The same things were measured in two ways. Each way mixes the same 13 hidden numbers, adds some noise and spreads widely along 7 directions of its own, which tell nothing about the thing.
Some things both ways: the first way, then the second way.
2	7	17	12	-10	6	9	-9	-9	-6	2	-13	-21	8	-16	17	-13	18	-12	-5	14	0	10	19	-5	5
18	36	4	0	20	-22	24	3	-2	17	1	35	4	-27	-1	-21	9	-15	-8	16	23	12	-4

5	-4	18	-15	23	-27	4	19	2	3	18	-23	13	-10	19	35	-2	19	9	-7	-18	6	-3	-9	-11	14
0	-9	-19	-13	6	-6	40	20	7	6	1	23	11	-50	25	11	27	-3	-31	-3	-7	-16	-27

4	2	-10	-3	-4	11	22	-29	-4	7	0	23	23	11	-32	-9	1	4	-8	15	-6	-5	-7	-10	13	13
-14	-8	6	-4	12	10	-22	16	2	-8	-6	-5	-8	25	-9	-27	-7	-2	-3	-2	16	6	13

7	19	-6	-11	-5	-2	0	32	-10	-18	4	4	-1	-5	-7	-1	5	4	-6	-12	-1	3	-3	15	5	2
-19	27	-16	12	12	11	1	22	-6	20	-8	-15	8	35	-13	-12	-6	-3	-5	-9	13	1	3

-16	13	2	3	16	-8	1	-20	-7	-10	-8	45	-2	0	-15	3	-33	-9	11	-6	0	-7	-4	9	-8	0
7	4	-11	7	19	12	7	6	-1	29	5	5	-3	5	26	-3	12	-15	-7	14	7	-16	-5

-10	-15	-9	16	16	17	8	-12	1	16	-31	-18	-22	5	21	-26	23	9	18	-21	15	4	1	-6	12	9
8	7	-18	-5	18	-30	-2	55	19	-3	-14	8	15	35	16	-19	6	-23	3	19	20	13	1

-4	-17	8	10	-7	-12	-17	-1	35	3	16	5	-1	-13	13	4	-3	-30	22	25	-11	-2	3	-28	-9	-27
-7	-9	6	-10	16	43	-20	-18	-23	12	3	-27	-31	41	2	-13	13	6	14	-3	0	-14	-2

-4	-15	10	-7	-2	1	14	17	3	-11	28	4	12	-25	-1	10	14	23	-9	11	-5	5	-18	-2	-3	16
8	-11	1	-16	11	14	-24	1	2	-5	5	-39	-13	0	-12	-20	-8	-2	13	-22	-15	14	-11

12	-25	12	12	-18	7	1	23	-7	17	28	-36	-20	-6	14	6	30	30	-11	16	23	-1	-1	-10	2	-14
42	-13	17	11	-3	29	0	-49	-10	36	19	-9	-17	10	-19	11	1	5	1	-1	7	-23	17

-5	4	-6	-6	-10	20	21	8	-12	-18	15	7	8	1	11	4	31	27	-15	15	-3	-4	11	-5	-11	2
18	4	-4	-3	-4	18	9	-53	-6	4	8	-2	-17	-34	-9	-5	19	10	-5	-5	-8	-9	-3

3	-14	7	3	2	1	2	23	-7	0	9	-5	-15	-9	23	-15	6	1	4	-7	23	9	-8	10	11	4
28	0	3	15	12	16	-9	31	7	36	17	-14	24	10	-7	22	2	-19	14	-3	12	2	9

14	-3	12	-2	8	10	13	-22	-9	17	29	8	29	-11	-27	3	-14	2	-16	2	-9	10	2	-8	9	1
-5	-5	17	-8	7	-17	-27	-30	-4	8	0	1	-17	-26	-17	-19	-6	-7	-2	-9	2	4	10

-4	19	1	-5	2	-6	-8	17	19	-10	19	-3	22	-16	7	23	6	10	5	4	-27	1	13	-28	-7	-17
-7	9	14	-13	0	16	3	-2	-4	27	5	-2	-6	-22	-8	-3	-31	-15	-8	-20	4	-2	-14

-3	-3	16	17	-17	-3	-9	10	1	3	2	-16	-20	-4	-5	19	-18	6	-13	12	14	4	4	8	-9	2
3	-31	28	-5	11	20	1	21	4	38	22	5	2	9	-9	29	-17	-22	-12	-4	33	-2	13

3	23	-10	-8	2	-19	-13	8	-5	-26	-23	-1	-19	20	12	13	-9	-2	2	-12	-6	-14	19	24	-18	-5
-7	-21	-8	-18	-1	-5	-9	-23	-15	-27	0	-10	-17	18	-8	-25	30	18	4	0	5	-12	0

1	-16	12	8	-8	7	5	-6	5	12	12	-17	-1	-11	2	4	3	6	-11	15	7	9	5	-6	5	6
27	3	10	-9	2	-11	0	-7	6	4	10	-9	9	-13	-19	0	6	-5	6	-6	0	7	-5

3	22	7	-23	4	5	27	13	-22	0	19	21	25	5	4	14	21	29	-20	-2	5	-10	-11	-6	3	14
3	26	-12	1	-12	18	7	13	19	6	7	2	-3	-16	-1	-14	-15	-7	-12	-12	12	33	-21

-7	-20	1	19	0	-27	-21	-1	20	12	-5	-30	-25	8	6	6	-11	-29	29	-8	-4	4	-12	5	-11	-19
37	28	17	8	-4	-1	0	16	41	9	28	-2	27	-34	-16	-1	-5	-18	6	-4	1	32	-17

4	5	-16	-10	0	4	7	33	-21	-23	4	25	-1	7	0	-6	10	1	6	-1	-6	0	9	-2	-14	-6
16	-11	3	15	8	5	6	-12	22	10	-2	-5	29	-4	-5	22	29	-6	-6	17	-6	-30	24

14	4	7	11	-10	-8	-15	-4	6	-14	-3	-32	-45	6	-5	10	-3	1	15	-13	3	-5	20	26	-13	-27
8	9	-30	-17	2	31	12	8	-12	2	-1	-17	-14	37	0	0	12	11	-5	-8	-3	-8	-26

5	-10	0	-4	0	11	16	-38	11	23	7	-5	25	5	7	-13	16	-6	-5	5	-4	3	-1	-10	13	2
3	-16	-46	-19	-20	23	-1	5	-3	-36	3	-23	-5	19	11	6	27	24	-6	-18	-6	-10	-19

6	-17	12	2	2	-3	7	-12	0	29	26	2	27	-8	-23	9	-11	0	-13	14	-5	5	-21	-18	6	6
32	-3	21	2	-11	-26	-11	-32	32	-13	17	-10	19	-49	-11	-6	1	-4	-5	0	-16	5	-3

-17	-3	-11	-15	0	-13	9	15	-15	-2	14	15	25	3	5	15	-1	4	-16	25	-4	-2	-5	-12	-5	13
-5	35	-1	9	6	3	6	20	9	16	-4	38	-9	-33	7	-21	12	-4	-13	-3	10	23	-12

6	8	-11	6	-15	-1	-11	1	6	-19	-14	-10	-17	19	-11	5	-7	2	-3	4	-4	-13	3	15	-14	-3
13	27	9	11	3	-16	5	16	8	-5	-1	16	21	-11	-13	-19	-13	-13	14	10	21	24	6

2	-13	12	24	-14	18	6	-38	10	14	16	-4	9	-3	-20	-6	-30	12	-11	25	9	7	-8	-1	13	11
6	9	-2	1	14	-15	-20	27	3	3	5	18	10	-22	5	-19	-15	-24	9	10	16	21	-2

9	-4	8	-14	24	-3	8	-9	-3	32	-5	31	28	-12	5	-4	14	-7	-8	-3	-1	-5	1	-33	10	6
-3	4	9	-7	0	12	-6	-4	-6	17	-14	17	-26	-9	8	-16	-18	-7	-9	-3	8	9	-5

1	14	8	-6	-6	-19	-13	-2	-1	-11	28	16	15	-14	-19	26	-28	-2	-13	8	-15	-2	-1	14	-12	-17
0	-10	-16	-9	0	8	-10	14	4	6	5	2	-1	-27	9	12	-4	-6	-18	-12	-2	3	-12

11	27	1	-18	9	-19	-1	19	-15	-25	7	8	-2	9	-12	16	-16	-2	-7	-12	-5	-11	-4	25	-4	6
10	27	29	4	1	-6	-3	3	20	17	20	12	18	-77	-9	-3	-10	-14	-8	-12	-1	34	-18

5	-2	8	9	2	-22	-21	26	-14	-6	-5	-28	-32	3	6	15	-23	2	-4	-19	12	5	2	35	-10	-1
5	-13	-21	-2	2	14	2	3	-7	2	17	-16	-3	36	-5	10	21	14	-7	-8	-4	-26	-12

-1	-4	-13	6	-9	21	6	8	1	-3	-16	-10	-7	6	16	-17	26	2	-5	2	3	3	12	-6	-1	5
-8	17	-7	-6	-13	41	-1	-29	-8	2	8	-12	-24	-2	-13	-8	-4	13	-2	-20	-7	0	-19

12	1	10	-5	25	4	12	-19	5	30	12	-10	10	4	11	-1	22	2	17	-22	-2	-5	3	-31	11	-18
0	22	-10	-2	6	-6	4	-16	-16	13	-13	4	-27	39	6	-39	10	-1	4	7	21	-3	2

Other things, the second way, with their names:
k_831: -7	38	-13	-1	14	1	15	-17	-36	5	-14	9	-18	11	1	-48	9	5	15	10	18	2	-6
k_574: -3	1	5	-12	-5	29	-30	-4	13	-8	1	-24	-18	3	5	-24	-10	3	1	-13	-26	3	-28
k_28: 1	22	-17	2	2	-6	-4	6	3	-15	-8	12	-12	-30	4	-47	-8	-11	18	2	9	34	-9
k_857: 1	-7	-13	-21	-8	3	-17	18	27	-19	5	-40	12	11	-6	-5	-4	-9	9	-14	-14	10	-20
k_691: -1	21	-25	-13	-5	13	-12	-21	-2	-18	-9	-31	-16	13	-4	-26	6	15	1	-8	-28	4	-31
k_517: 21	46	-4	16	17	9	5	-34	-20	17	15	6	-9	-4	-3	-31	7	8	-2	13	-13	-18	-23
k_793: -6	-10	30	-14	6	8	-14	-17	5	5	5	27	-17	-54	19	1	3	-7	-24	3	1	1	-6
k_568: 12	1	-12	-8	8	-11	5	11	15	1	-7	26	12	-25	12	1	25	-8	-25	18	5	-4	-4
k_323: 9	-7	6	14	13	5	-1	-3	-8	26	13	1	7	12	3	15	22	-1	-1	5	7	-26	10
k_434: 2	18	7	0	-10	-24	-33	-27	16	-11	12	-9	3	-37	-11	-24	-3	-8	9	-6	-9	18	-9
k_73: -3	-8	-10	-2	23	-9	14	40	3	8	-28	32	11	-8	26	-4	35	-10	-16	20	22	0	17
k_114: 28	46	-56	6	7	-39	15	5	1	-20	-32	26	12	0	13	-39	28	-1	3	35	-1	8	-8
k_488: 17	23	-12	-10	19	-23	8	-4	1	-18	-5	-2	-2	34	-14	-38	38	3	11	21	13	7	-1
k_466: 11	18	-14	-12	1	-4	-12	-37	-3	-12	-13	-14	-16	-4	-3	-28	33	16	0	-1	-25	-6	-14
k_927: 20	8	20	12	3	-27	11	-30	5	6	10	13	22	-26	-15	-9	8	-11	6	15	9	-20	16
k_765: 9	-22	-11	-31	-9	36	9	4	8	-29	7	-13	-8	-28	24	11	13	17	-23	-16	-28	-14	-39
k_36: -23	18	24	12	24	12	17	23	-13	30	-3	32	-3	-7	19	-3	5	-11	-5	9	19	-2	-3
k_167: -11	-1	14	12	-10	41	5	-6	2	49	17	11	-12	-39	2	23	-18	-15	-14	-26	26	10	8
k_285: 8	11	6	-2	-3	-5	-5	12	-1	3	-6	17	4	-17	-26	-11	-19	-9	13	-3	9	19	-1
k_453: 1	-7	-2	-5	8	-2	4	-7	-9	21	-7	1	-4	5	-1	-6	8	-9	-5	-1	21	-12	18
k_314: 14	1	6	8	4	17	0	-1	-4	30	3	2	0	13	-4	6	0	-7	-1	4	14	-5	8
k_680: -25	-5	-35	-15	1	-9	-10	32	14	-29	-13	-15	-3	39	31	-17	24	5	-13	6	-5	0	-24
k_889: 42	-23	0	7	-1	-33	-7	24	17	-3	6	-12	50	15	-11	25	13	-12	15	8	7	-16	22
k_633: 4	16	14	2	-9	30	-12	10	17	17	6	-10	-15	17	-7	-2	-17	-9	13	-14	1	22	-14
k_343: 16	2	-23	-12	19	-3	-30	11	-1	-5	-10	18	-26	1	35	-26	13	-5	-10	17	-8	1	-15
k_636: 30	-14	-21	6	-7	13	-15	29	19	-2	19	-41	38	31	1	29	6	-4	11	-7	-11	-17	-7
k_303: 32	32	35	1	8	16	-3	14	21	20	3	-5	1	-13	-25	-21	-17	-20	35	-1	-11	38	-18
k_830: 4	-8	-14	-8	-1	-18	1	38	13	-11	-9	15	21	-7	16	-5	12	-12	-3	10	14	4	-2
k_549: 14	-1	-14	-4	4	2	16	47	41	-20	15	-29	56	13	-8	28	6	-14	-4	5	-8	-2	-17
k_545: -2	20	3	8	-10	33	-23	-9	14	20	22	-13	-27	5	0	-15	-18	-10	9	-22	2	18	-16
k_625: 11	29	-4	22	5	-21	18	12	13	14	-6	19	27	4	-5	-4	5	-16	5	18	17	0	11
k_132: -3	3	-21	-4	0	-9	-11	36	18	-8	6	-19	19	15	0	4	8	-11	12	-12	1	9	-10
k_456: -10	15	2	12	5	-2	19	28	6	29	0	15	17	-11	12	14	-9	-20	-10	-2	22	4	0
k_619: 11	-11	-14	-5	7	-7	-10	-11	2	4	6	-22	13	13	-9	-1	28	0	-3	3	2	-18	6
k_728: 12	18	-7	-8	6	-19	0	38	25	-7	1	9	19	-36	-3	-11	14	-6	-11	-8	3	33	-17
k_505: -16	-13	-1	3	13	-1	-6	-19	-18	13	-13	-13	5	1	-1	-1	18	-1	-2	4	9	-18	22
k_827: -13	9	13	-2	9	-39	0	-11	16	-12	-13	12	9	-21	6	-35	13	-9	-15	20	11	9	6
k_306: 35	42	-19	27	5	-8	38	22	13	17	6	1	52	-3	-19	9	1	-14	9	16	6	1	-7
k_992: -1	-28	14	-36	5	8	-23	7	14	-18	11	4	-1	-54	2	17	19	-2	-19	-16	-13	1	-12
k_991: 14	8	6	11	5	20	-8	-18	2	13	15	-21	11	-23	-24	3	-7	-3	10	-11	-13	-3	-1
k_908: 11	38	-5	18	24	-21	1	24	5	25	-15	22	6	18	3	-30	-6	-22	1	23	24	16	11
k_768: 17	-9	-5	-13	-2	11	1	40	17	1	10	-12	23	-4	-4	18	-8	-7	-12	-13	3	9	-14
k_540: -21	-11	-20	-4	23	-12	-4	25	-23	6	-12	-11	-1	19	-5	-23	6	-7	3	-9	33	7	22
k_970: 29	12	-3	18	-4	15	1	-25	0	16	21	-32	5	51	-19	-1	15	11	12	2	0	-17	0
k_983: -19	-7	0	-18	9	-17	6	53	20	0	-24	22	12	1	17	4	12	-15	-22	12	11	15	-10
k_702: -8	15	14	-3	5	-1	-12	23	8	-6	2	-5	1	6	-15	-29	-17	-8	12	-10	9	25	-9
k_884: 5	14	32	9	13	2	-17	4	18	22	-4	19	-19	-26	12	-28	-25	-22	-8	3	14	29	6
k_535: -8	17	7	13	6	4	14	-42	-27	35	4	4	-12	3	5	-2	33	11	-8	-5	4	-39	4
k_248: -23	9	-17	-21	-1	23	-1	-12	-25	1	-10	28	-37	-64	12	-18	13	10	-20	-20	9	21	-16
k_457: -18	3	30	-19	5	9	-19	-48	-20	7	2	-8	-38	-28	10	-32	-9	5	-8	-13	-17	-9	-23
k_697: 22	-6	9	-15	-10	5	-11	16	43	-14	13	9	7	-70	3	6	-5	-16	-2	-11	-19	31	-25
k_464: 1	-7	10	-23	7	8	-43	13	6	-5	5	-18	-18	-14	-14	-22	-28	-11	8	-18	-9	34	-18
k_425: -33	3	-9	-28	10	10	-14	20	-7	-9	-6	-3	-25	-18	6	-30	-1	-4	-1	-20	0	23	-26

Some of these things the first way, each followed by its name:
2	-9	16	17	-6	-1	1	23	1	7	26	-13	0	-8	7	10	-2	22	-11	14	16	1	-6	-16	11	2
k_517
-19	2	-1	10	-22	0	-4	34	3	-16	-24	16	-9	-14	23	1	0	9	-16	21	12	9	3	6	-7	26
k_306
-3	2	3	-1	7	6	13	-33	8	-6	-7	12	10	-2	-17	0	-23	-7	3	2	-13	7	2	9	-1	20
k_425
9	-11	1	-1	-5	12	6	22	-5	9	-7	-8	11	-7	29	-5	20	23	-22	15	7	8	16	-18	5	23
k_285
6	-26	-3	7	-3	-4	-4	1	30	7	4	-44	-11	1	13	5	32	6	18	9	-15	-5	-2	-22	-6	-7
k_765
0	-14	-10	1	16	-11	-7	-6	1	9	-10	3	-15	5	-18	-4	10	-13	17	-15	-6	-16	-20	-3	-7	-13
k_884
8	-25	0	0	-11	-7	0	3	11	7	-2	-18	-17	-1	9	-4	12	-6	13	16	4	4	-1	-2	0	0
k_73
-8	33	-13	-19	4	16	21	-4	-16	-25	3	29	15	3	-1	1	16	23	-7	-2	-7	-9	17	0	-1	1
k_453
-26	-1	-27	18	-11	-3	-24	8	6	-15	-45	5	-24	6	9	-8	-11	-19	5	7	-4	1	11	10	-20	0
k_625
-8	-27	2	9	-7	-25	-23	34	16	-15	-6	-8	-32	-9	15	20	-6	-9	22	25	-7	-3	3	-9	-33	-7
k_303
13	2	12	-3	13	-2	12	-17	4	21	18	4	17	-6	9	-10	1	-10	15	-10	0	12	3	-10	21	-9
k_619
-11	7	-11	9	-3	-1	3	-28	-4	3	-26	26	-6	7	-4	-9	-11	-12	5	11	4	-1	20	3	2	-2
k_568
10	17	-4	-8	9	7	1	-11	-5	-12	10	-5	1	8	-27	8	-16	3	0	-7	-13	-10	0	8	-5	-3
k_456
-12	-17	0	12	13	7	3	-24	-5	21	9	6	6	5	-16	-10	-20	-18	7	-12	3	8	-21	-3	-2	-4
k_545
9	4	-2	-22	18	-6	23	13	-10	-1	19	-20	12	3	19	2	36	20	2	-12	-5	-3	-4	-2	13	9
k_728
21	0	11	-8	19	0	8	11	-24	4	25	-5	2	6	-6	1	-14	8	-8	-13	13	-2	-4	7	9	4
k_323
17	-28	4	19	2	21	14	-20	1	15	-15	-35	-25	11	-2	-31	6	-14	7	-21	15	21	15	12	15	10
k_992
-1	-4	20	5	-4	-5	14	-9	4	10	13	0	0	5	4	17	-2	-2	1	4	5	3	7	-9	-7	-3
k_488
-9	-19	-8	6	-2	22	8	10	-15	8	-6	2	-8	1	3	-13	10	5	-12	11	18	2	-1	-11	-3	13
k_633
-3	-9	-16	19	-19	23	2	-26	1	-5	-11	-12	-21	3	7	-17	20	26	3	21	7	-5	19	6	1	-10
k_114
-2	8	1	-8	13	-1	0	29	-10	1	-2	1	0	-2	23	1	7	11	-3	-13	10	-3	-7	-5	2	8
k_680
9	18	10	-15	9	6	21	10	-16	9	-2	28	20	3	-10	6	-2	10	-15	-4	7	-3	-8	-12	8	25
k_827
20	6	7	-20	15	3	16	-16	-8	13	35	-1	27	5	-15	4	1	-5	2	-12	-12	-1	-12	-5	4	-8
k_167
3	4	-18	-4	19	-3	-6	2	7	-16	-20	-6	-13	17	-1	-4	-5	-12	14	3	-14	-19	7	-8	-7	8
k_36
1	-7	-4	5	-10	8	1	-10	6	11	11	0	3	-5	3	-4	10	4	-2	32	5	-6	7	-19	8	-8
k_314
-16	-9	-6	3	-1	6	12	-45	7	0	-19	36	17	2	-17	-5	-19	-2	-4	15	-12	-2	-16	7	-10	27
k_28
